There are 10 hidden switches. A switch that is on adds its own fixed numbers to the row, and there is some noise. The rows also spread widely along 9 directions, which tell nothing about the answers.
(in the rows, 128 means zero)
Some rows, each with its switches (1 for on, 0 for off) after it:
[ 76 138 139 200  82 132 101 120  91 126 128  90 124 109 140 130 133  83
 144 111 121 190 145 132 118 120 147 165 108 119 177  89 189  33  99 102
 159 130 156  89 158 107]
0 0 1 0 1 0 0 0 1 1
[ 87 139 115 122 111 120 114 111  70 125  99 152  95 110 136  94 187 181
 149  89  85 157 151  99  93 146 150 166 192 169 119 112 148  61 110 108
 173 118 103 126 112  84]
0 0 0 0 1 1 0 0 0 0
[ 79 150 135 145 132 119 170 156  95 127  90 173 123  85 137  81 155  98
  98 130 115 160 101 134 108 167 138 131 146 152 162 100 142 117 124 123
 130 134 118 120 164 123]
0 0 0 0 1 0 0 1 1 0
[ 41 132 163 114 136 127 119 171 105 154  86 152 106 145 107 101 150  60
  70 146 175  98 107 147 109 143 114  70 143  80 161  73 152 150 151 138
 132 178 163 102 150 130]
0 0 1 0 1 1 0 1 1 0
[ 89 121 139 141 122 151  82 130  87 136  97 114  86 121 134  66 131  93
 143 162 171  86  97  96  92 125 110 137 150 127  97  95 169 123 107 124
 171 175 201  97 101 126]
1 0 1 1 0 1 1 0 0 1
[ 85 143 135 105 196  81 219 166 165 164 130 203 117 109 123 131 156 114
 142 108 103 164 137 129 175 143 152  76 132  96 184 169 150 146 154 101
  74 126  95 139 170 179]
0 0 0 0 0 0 1 0 1 0
[137 134 155 161 155 112 137 134  99 144 127 139  93  91 171  90  81  93
 143 163 156 143  78  87 140 135 103 124 114 129 108  85 157 141 130 119
 115 170 201 117 122 163]
1 0 0 0 1 0 0 1 1 0
[137 144 125 167 133  98 131 115 149 140 159 144 120  94 153 113 123 145
 207 101  96 189 134  93 154 100 139 175 114 130 135 140 188  58 108  78
 140 131 122 140 142 145]
1 0 1 1 0 0 0 0 1 0
[ 42 129 135 112 142 108 152 154 106 166  98 165  98 144 117 122 183  92
 128  93 131 117 148 132 113 141 150  72 152  98 177 118 166  99 139 121
 141 144 132 111 161 128]
0 0 0 1 1 0 0 1 0 1
[ 94 142 127 144 123 151 107 134 117 146 125 120  98 105 157  82 165 132
 191  94  97 167 134 115 133 116 147 154 149 136 148 123 186  44  96 103
 178 141 136 128 142 137]
1 0 0 1 0 1 0 1 1 0
[122 128 129 144 130 119 165  70 141 138 114 157 102  77 183 110 107 137
 200 124  96 182 117  64 149 136 126 168 152 147 142 153 159 112 117 108
 149 101 138 130 143 128]
1 0 0 0 0 0 0 0 1 0
[ 70 134 165 119 169 100  98 122  79 142 138 143  56 149 130 114 158 132
 174 114 154 140 148  81 135 124 147  81 161  86 100 110 158  72 129 106
 162 150 168 119  93 112]
0 0 1 1 0 0 0 0 1 0
[112 128 115  98 148 129 120 112 117 123 114 160 116 111 157  90 166 176
 184 105 103 139 125  94 121 123 128 141 156 146 106 148 139 128 127 121
 141 119 143 143 121 148]
1 0 0 0 0 0 1 0 0 0
[ 79 135 163 153 133 103 120 138 101 147 115 134 103 108 143  97 102  72
 111 157 184 134  89 111 124 132 119 115 115 105 145  71 177 111 118 120
 144 175 189  96 154 114]
1 0 1 0 0 0 1 1 1 0
[123 125 116 108 128  50 127 148 150 158 126 185 151 139 101 114 127 164
 106 119 151 105 104 128 109 121 109 139 123 133 115 110 153 135 151 110
 100 166 105 141 136 126]
1 0 0 1 0 0 0 0 0 0
[ 99 125 112  75 162  87 118 147 144 178 141 156  86 172 113 123 178 144
 166  90 152  84 159 108 151  99 155  67 125  87 130 127 178 115 135 128
 149 179 134 145 124 164]
1 0 0 0 1 0 1 1 1 0
[ 97 117  92  69 101 113  65 136 117 129 108 157 144 179  80  90 204 196
 127  93 136  55 139 135  67 109 129 135 162 151  86 126 142 123 136 138
 165 157 102 146 109 119]
0 0 0 1 0 0 1 0 0 0
[ 54 139 169 144 166 160 121 137  73 140 112 124  59 104 147  92 170  93
 181 133 115 164 135  95 127 137 148  97 176 106 145 121 159  87 105  92
 163 133 182 104 119 131]
0 1 1 1 0 1 1 0 0 0
[ 99 127 132 107 123  43 103 170 131 164 136 155 140 162  90 126 127 140
  69 127 191 109 114 149 120 123 118 107  98  99 130  68 157 114 149 123
 107 186 127 124 131 116]
1 0 0 0 0 0 0 0 1 0
[ 79 114 110  95 114 174 131  94 156 125  82 154 139 119 160  93 165 130
 182 106 101 126 129 107 123 126 113 134 154 124 153 170 143 160 139 147
 154  99 138 134 155 168]
1 0 0 0 0 0 0 0 1 1
[111 117 146 142 130 129 143 117 165 153 120 136 135 109 152 122  89  84
 144 157 146 146  94 114 150 126  96 122 108 105 162 122 151 175 144 118
 106 138 176 118 157 173]
1 1 0 0 0 0 0 0 1 0
[ 49 125 136 130 120 145 149  91 100 138  78 158  88 105 151  87 146  92
 164 134 128 123 124  78 106 156 135 124 187 139 149 141 157 115 110 126
 184 118 148  97 140 102]
0 0 0 1 0 0 1 0 1 1
[ 76 119 135 157 107 127 187  85 175 179  84 166 117  88 165 123  87  65
 163 144 119 133 114  84 135 137 102 153 148 121 199 149 183 148 132 106
 139 121 134  96 181 137]
1 0 0 1 1 1 0 0 1 1

New rows, each followed by its switches (1 for on, 0 for off):
[ 95 133 128 105 139  96  89 139  96 156 133 157  94 160 122 105 172 155
 161  99 144  87 141  96 110 110 132  96 154 122  96 109 167  93 133 115
 157 176 151 132 112 137]
0 0 0 1 1 0 1 1 1 0
[ 53 140 167 100 188 108 110 140  96 154 127 154  66 128 159 110 163 133
 176 110 143 156 143  86 157 122 127  71 161  68 123 121 159 100 140 106
 135 143 189 118 117 149]
1 0 1 0 0 1 1 0 1 0
[ 57 134 137  99 130  52 116 146 106 154 106 181 123 148 114 119 154 142
  85 112 166 127 127 122 110 138 124 101 136 105 140  78 146 110 146 126
 128 153 124 117 139  98]
1 0 0 0 1 0 0 0 1 0
[154 161 133 189 130 118 139 192 128 121 139 154 158  69 116  65 113 122
 110 148 106 168  76 146 120 131 108 190 106 165 114 105 154 110 126  80
  87 165 113 134 141 166]
0 0 1 1 0 1 0 0 1 0
[ 83 135 135 150 130 108 143 106 129 146 126 135 101 109 145 139 143 110
 175 102 108 186 152 109 143 119 156 138 121 103 180 128 176  79 110 102
 148 116 130 119 158 117]
1 0 1 0 1 0 0 0 0 0
[ 96 109 144 114 136 175 138 151 155 144 100 115 118 147 117 100 123  45
 109 164 166  83  95 151 130 131 116  81 115  94 158 120 143 199 148 163
 127 165 171 119 146 184]
0 0 0 0 0 0 0 1 1 0
[ 57 143 161 132 140  70 123 136 114 152 120 183 122 118 151 118 142 122
 143  97 143 167 118 106 128 125 114 105 140  91 155 100 173  77 143  96
 135 143 150 117 173 115]
1 0 1 1 0 0 0 1 1 0
[129 127 146 198 115 133 137 160 112 135 140  91 141  98 135 128  86  71
 112 147 139 174 100 153 133 132 119 153  82 126 162  93 163  99 126 107
  86 152 176  97 153 159]
0 0 0 0 0 0 0 0 0 1
[109 136 133 101 166  44 155 161 162 162 139 213 127 145  88 122 144 150
 120 111 143 110 125 117 136 123 126  95 130 100 117 131 156 138 164  96
  91 168  92 145 134 143]
0 0 1 1 0 0 0 0 1 0
[ 77 115 137 107 172 169 172 137 150 164 100 121  61 130 116  89 148  40
 155 171 160  91 117 120 145 136 168  77 134  98 170 149 158 177 105 146
 164 149 154 113 126 156]
1 0 0 1 0 0 1 0 0 0
[ 69 145 129 132 107  83  89 156 100 139 123 137 129 129 109 116 179 156
 107  87 127 171 146 153 109 121 145 153 132 120 153  81 175  32 114  99
 146 148 105 117 146  84]
1 0 1 0 0 1 0 0 0 0
[ 82 130 107  95 144 107 188 155 179 146  91 188 138 119  86 100 177 100
  98 124 122 126 121 159 128 139 160 117 121 113 187 145 152 161 130 131
 126 132  61 140 170 133]
1 0 1 0 0 0 0 0 0 0
[131 128  89 130  84  98  89 148 147 147 133 129 159 145  91 112 157 156
 125 102 129 109 130 154  95  95 138 176 103 153 130 104 170  92 115 116
 145 162  92 139 134 127]
1 0 0 1 1 0 0 0 0 0
[ 59 115 162 143 130 196 132  96 140 145  99 110 103 120 165 119 131  37
 181 146 131 135 122 107 142 122 123  88 140  81 193 142 169 158 125 128
 163 127 203 103 175 168]
0 1 1 0 0 0 1 1 1 0
[119 106 105  75 130 151 157 116 188 138  96 172 151 143 119 116 153 141
 148 118 103  94 121 135 123 125 110 123 141 127 139 181 123 214 167 144
 107 119 105 154 149 182]
0 0 0 0 0 0 0 0 0 0
[128 136  96 120 109  74  67 144 128 125 142 168 178 129 128 100 155 206
 149  82 128 124 120 114 109  92  90 164 112 137  82 119 165  94 145 102
 112 157 134 146 136 155]
1 0 1 0 0 0 1 0 1 1
[ 99 123 121  82 157 123  88 161 136 151 135 136 116 162 111  98 179 141
 149 119 158  96 131 130 139 106 128  76 118  95 115 121 144 154 138 132
 127 168 163 142 113 185]
1 1 0 0 0 0 1 0 1 0
[136 131  97 125 131 117 164 138 142 163 107 150  93  99 116  73 158 133
 138 125 109 123 116 113 129 140 163 152 145 167 147 117 183 104  93 110
 162 169  88 141 131 123]
1 1 0 0 0 1 0 1 0 0
[ 59 137 148 155 120 128 130 112 138 144 114 139 117 110 145 123 139  80
 167 120 126 170 133 114 132 115 137 133 123  96 186 126 173  96 118 106
 159 117 146 110 168 127]
1 0 1 1 1 0 0 0 1 0
[100 162 121 127 146  56 127 172  99 149 130 192  98 105 113  61 179 171
 128  91 120 148 122 108 116 134 155 145 153 149 109  90 186  33 106  83
 155 176  82 140 126  97]
1 0 1 1 0 1 0 1 1 0
[ 20 137 146 112 127  68 145 143 115 168  91 190 120 128 116 117 166  99
  99 106 158 129 123 132 102 139 142  96 148  96 192 100 183  86 127 111
 158 149 118 103 189  72]
1 0 1 1 0 0 1 1 0 0
[111 139 121  96 150 102  72 181  68 148 130 130  84 146 115  70 181 171
 123 110 157  98 122 123 109 121 143 110 145 136  79  73 166  75 113 121
 152 197 157 133  90 132]
1 0 0 0 0 1 1 1 0 0
[ 92 124 134 140  98 110  60 106  94 137 141 118 134 150 142 149 148 167
 176  79 114 152 154 115 103  98 109 148 143 119 121 109 156  64 142 100
 141 126 164 120 132 124]
0 0 0 1 1 0 0 0 0 0
[ 65 118 119  86 121  89 129 115 170 171 119 165 120 164 110 133 163 140
 159  91 138 111 155 120 133 111 144 105 140  92 167 144 170 108 136 120
 161 137  96 131 149 119]
1 0 0 1 0 0 0 0 1 0
[ 96 138 148 138 149  54 131 127 126 167 155 158 103 123 148 139 119 147
 170  99 138 175 139  94 153 117 133 122 126  99 140 112 177  59 133  83
 124 143 141 122 139 124]
1 0 0 1 0 0 0 0 1 0
[107 145 115  85 166  87  97 191 122 151 142 161 120 144 108  88 187 188
 131  94 132 123 137 138 136 111 134 107 132 119 103 115 155  98 137 107
 111 172 121 149 112 169]
1 0 0 0 0 1 1 0 1 0
[ 91 118 146 161  87 101  68 153 108 171 148  78 123 163  95 144 112 103
 102 129 175 114 133 158 106 102 124 139 112 110 151  69 190  58 121 100
 139 188 163  88 135 106]
0 0 0 1 0 1 1 0 0 0
[147 154 112 156 135 124 100 211 127 133 150 110 128 120  85  69 158 115
 100 139 140 131 112 170 134 104 150 153  74 133 120  81 169  98 105 109
 116 196 119 137 111 172]
1 0 1 0 1 1 0 0 1 0
[ 60 160 141 138 177 155 167 156 123 139 107 163  76  82 145  73 186  89
 177 119  89 182 133 112 149 137 164 115 154 109 170 144 159 100 108  99
 152 119 120 127 142 156]
1 0 1 1 1 1 0 0 1 0
[ 61 118 127  96 116  93  84 122 109 165 113 136  99 165 109 119 177 125
 132 105 171  94 142 117 109 114 145  91 137  95 147  89 186  90 112 127
 183 175 149 116 143  97]
1 1 1 0 0 0 1 1 0 0
[ 42 146 181 123 185 101 182 163 103 135  90 192 116  81 167  98 125  83
 100 147 143 191  86 121 142 174 106  81 143  93 169 106 117 155 161 120
  84 113 172 107 166 144]
1 0 0 0 0 0 0 0 1 0
[124 131 120 104 144 104 102 157 142 156 127 169 118 135 117  85 157 161
 152 107 130  99 113 115 118 107 111 126 140 121  96 119 167 122 141 107
 130 179 131 150 123 158]
1 0 1 1 0 1 0 1 0 0
[ 61 100 132  98 122 128 107  94 145 181 106 132 106 159 154 159 137 123
 183 101 140  99 159  96 134 100 100  98 148  74 161 144 174 136 152 123
 137 138 184 105 149 155]
1 0 0 0 1 1 1 0 0 1
[129 131 102 146  78 139 119 150 157 117  91 154 177 119  73  66 126  91
  76 169 145  71  74 155  71 127 106 181 110 169 123 107 142 190 127 140
 139 168  94 131 143 139]
0 0 1 1 1 0 0 0 1 0
[138 137 125 159 154 129 203 126 168 139 126 151 125  65 162 114 115 107
 173 126  82 201 109 119 165 136 141 161 112 139 179 160 154 128 121  99
  99 105 117 136 167 171]
1 0 0 0 0 0 0 0 0 0
[ 83 119 160 105 161  84 151 160 150 180 123 168 102 162 108 130 115  80
 106 141 186  82 110 123 140 132 113  52 126  76 146 109 159 163 167 126
 108 186 155 116 141 152]
0 0 0 1 0 0 0 1 1 0
[ 70 129 117  62 157 150 115 159 138 127  96 161 127 147 118  76 199 133
 138 119 138  98 121 139 123 123 129  84 144 105 129 145 126 177 145 156
 138 138 138 146 130 178]
1 0 0 0 0 0 1 0 1 0
[ 84 137  99  89 130  76 125 204 154 168 124 164 168 153  73 112 195 135
  76  92 148 103 125 192 119 118 147  92  95 112 181 101 167 118 136 120
 106 180  90 142 179 155]
1 1 0 0 0 0 1 1 0 0
[ 92 109 110  86 136 138 120 125 144 174 118 116  73 178  90 132 175 121
 154 115 141  67 170 124 130 108 164  93 147 102 145 139 170 130 122 133
 166 166 117 127 109 143]
0 0 0 0 1 1 1 0 0 0
